The rows of each matrix lie in a flat space through zero, up to rounding. After each matrix: how many dimensions does the smallest such space have?
(in the rows, 128 means zero)

[[ 58 158 100  72 105  79 149 113  94 141]
 [158 145 166 185 128 142 102 129 128 102]
 [100 166 140 135 110 103 121 118 103 115]
 [ 72 185 135 120  99  82 125 110  86 116]
 [105 128 110  99 124 114 141 125 121 139]
 [ 79 142 103  82 114  96 146 119 108 141]
 [149 102 121 125 141 146 132 135 146 136]
 [113 129 118 110 125 119 135 126 123 134]
 [ 94 128 103  86 121 108 146 123 118 143]
 [141 102 115 116 139 141 136 134 143 140]]

2

[[103 142 169 110 111 171 110 120 123 106]
 [142 206  77 108 202  82 235 103 108 125]
 [169  77  53 138 118  89  96 147  87  90]
 [110 108 138  87 151 130 104 112 140 101]
 [111 202 118 151  91 131 170 130  84 115]
 [171  82  89 130 131 113 111 170 134 110]
 [110 235  96 104 170 111 173 120 118 155]
 [120 103 147 112 130 170 120  87 106 134]
 [123 108  87 140  84 134 118 106  62 116]
 [106 125  90 101 115 110 155 134 116  93]]

8

[[131 136 124 123 149 131 142 134 119 120]
 [136  97 103  95  88 143  83 167 115 151]
 [124 103 129 130  74 126  89 127 143 149]
 [123  95 130 131  55 125  75 126 149 157]
 [149  88  74  55  96 162  72 213  84 156]
 [131 143 126 125 162 130 152 131 117 115]
 [142  83  89  75  72 152  63 190 105 161]
 [134 167 127 126 213 131 190 129 104  94]
 [119 115 143 149  84 117 105 104 154 141]
 [120 151 149 157 156 115 161  94 141 111]]

2

[[169  97 113 109 127 162 133 201 125 146]
 [ 97 114 134 108 113 130 150 139 133 114]
 [113 134 149 148 120 135 153  90 133 102]
 [109 108 148 146  98 133 135 118 133 112]
 [127 113 120  98 125 135 135 160 126 131]
 [162 130 135 133 135 145 134 109 120 119]
 [133 150 153 135 135 134 156  51 122  90]
 [201 139  90 118 160 109  51 151 107 182]
 [125 133 133 133 126 120 122 107 126 123]
 [146 114 102 112 131 119  90 182 123 164]]

5

[[170 100 107 114 174 153 125 155 122 140]
 [100 150 137 126 132 136 140 132 149  89]
 [107 137 187 135 120 110 127 135 143 117]
 [114 126 135 161 198 126 129 152 164 101]
 [174 132 120 198 162 127 177 102  80 241]
 [153 136 110 126 127 164 147 127 125 144]
 [125 140 127 129 177 147 184 122 136 113]
 [155 132 135 152 102 127 122 145 106 150]
 [122 149 143 164  80 125 136 106 165 107]
 [140  89 117 101 241 144 113 150 107 191]]

8

[[116 112 146 137 114 117 129 138 123 118]
 [112 129 144 195  63  67 129 125  87 134]
 [146 144  60 173 203  89 112 119 154  79]
 [137 195 173 143  43 126 146  79 116 117]
 [114  63 203  43  80 194 159 120 114 241]
 [117  67  89 126 194 116 111 141 113 160]
 [129 129 112 146 159 111 132  72 110 129]
 [138 125 119  79 120 141  72 108  94 181]
 [123  87 154 116 114 113 110  94 113 162]
 [118 134  79 117 241 160 129 181 162  19]]

7

[[122 113 139 173 123  93 117 119 142 172]
 [113 140 137 105 119 128 121 103 162 107]
 [139 137  72  42 123 197 160 123 146 101]
 [173 105  42  76 187 171  93 127 109 114]
 [123 119 123 187 113  77 122 144  96 143]
 [ 93 128 197 171  77 111 170 162 110 107]
 [117 121 160  93 122 170 146 122 163 113]
 [119 103 123 127 144 162 122 141 121 109]
 [142 162 146 109  96 110 163 121 141 151]
 [172 107 101 114 143 107 113 109 151 174]]

7

[[188  70  86 176  28  55 142 101  63  92]
 [ 70 130 145  99 150 146 112 132 147 142]
 [ 86 145 114 152 141 123 110 131 193 147]
 [176  99 152 104 112 125 162 112  53 113]
 [ 28 150 141 112 174 157  98 140 207 162]
 [ 55 146 123 125 157 192 168 186 141 119]
 [142 112 110 162  98 168 126 143 171 136]
 [101 132 131 112 140 186 143 165 126 121]
 [ 63 147 193  53 207 141 171 126  78 135]
 [ 92 142 147 113 162 119 136 121 135 140]]

6

[[159 133 150 132 137 152 116 106 136 169]
 [133 183 132 126 160 149 150 106  93 102]
 [150 132 147 118 129 147 117 111 137 160]
 [132 126 118 189 171 130 152 124 127  99]
 [137 160 129 171 190 145 163 102 119  86]
 [152 149 147 130 145 184 143 123 118 133]
 [116 150 117 152 163 143 167 133 111  68]
 [106 106 111 124 102 123 133 168 122 110]
 [136  93 137 127 119 118 111 122 167 154]
 [169 102 160  99  86 133  68 110 154 239]]

5

[[123 129 119 117 129 103 131 150 110 120]
 [129 148 140 135 125 180 188 101 125 117]
 [119 140 119 124 133 121 114 135 133 126]
 [117 135 124 117 133 125 137 130 114 124]
 [129 125 133 133 129 139 115 114 141 137]
 [103 180 121 125 139 173 153 106 142 115]
 [131 188 114 137 115 153 233 158 112  71]
 [150 101 135 130 114 106 158 149 100 121]
 [110 125 133 114 141 142 112 100 124 145]
 [120 117 126 124 137 115  71 121 145 148]]

4

[[132 133 131 109 134 128 124 119 138 130]
 [133 145 136 107 143 151 136 122 144 124]
 [131 136 134 114 143 128 123 122 146 123]
 [109 107 114 220 109 126 142 172  88 110]
 [134 143 143 109 179 107 103 119 184 106]
 [128 151 128 126 107 213 182 137  98 133]
 [124 136 123 142 103 182 166 141  94 133]
 [119 122 122 172 119 137 141 151 107 119]
 [138 144 146  88 184  98  94 107 195 111]
 [130 124 123 110 106 133 133 119 111 146]]

3

[[112 140 114 140 108 134 132 122  94 154]
 [140 120 137 116 138 129 127 129 142 110]
 [114 137 126 135 132 129 140 128 125 134]
 [140 116 135 129 143 109 110 138 169 115]
 [108 138 132 143 152 114 142 137 162 127]
 [134 129 129 109 114 154 141 115  85 124]
 [132 127 140 110 142 141 148 125 128 106]
 [122 129 128 138 137 115 125 135 150 130]
 [ 94 142 125 169 162  85 128 150 201 142]
 [154 110 134 115 127 124 106 130 142 113]]

3

[[139 159 122 118 129 112 135 120 120 125]
 [159 221 117  96 124  75 168 122 102 127]
 [122 117 135 131 123 131 141 145 130 136]
 [118  96 131 139 130 147 112 128 137 127]
 [129 124 123 130 134 134 108 111 130 120]
 [112  75 131 147 134 161  93 120 144 123]
 [135 168 141 112 108  93 203 179 114 154]
 [120 122 145 128 111 120 179 179 127 152]
 [120 102 130 137 130 144 114 127 135 127]
 [125 127 136 127 120 123 154 152 127 140]]

2

[[161 157  92 129 108 126 116 149 139 124]
 [157 154  98 124 112 118 106 149 140 119]
 [ 92  98 170 122 151 121 129 108 119 126]
 [129 124 122 144 123 155 164 119 121 146]
 [108 112 151 123 141 122 126 118 123 125]
 [126 118 121 155 122 174 191 111 115 159]
 [116 106 129 164 126 191 216  99 107 171]
 [149 149 108 119 118 111  99 147 139 115]
 [139 140 119 121 123 115 107 139 135 119]
 [124 119 126 146 125 159 171 115 119 149]]

2
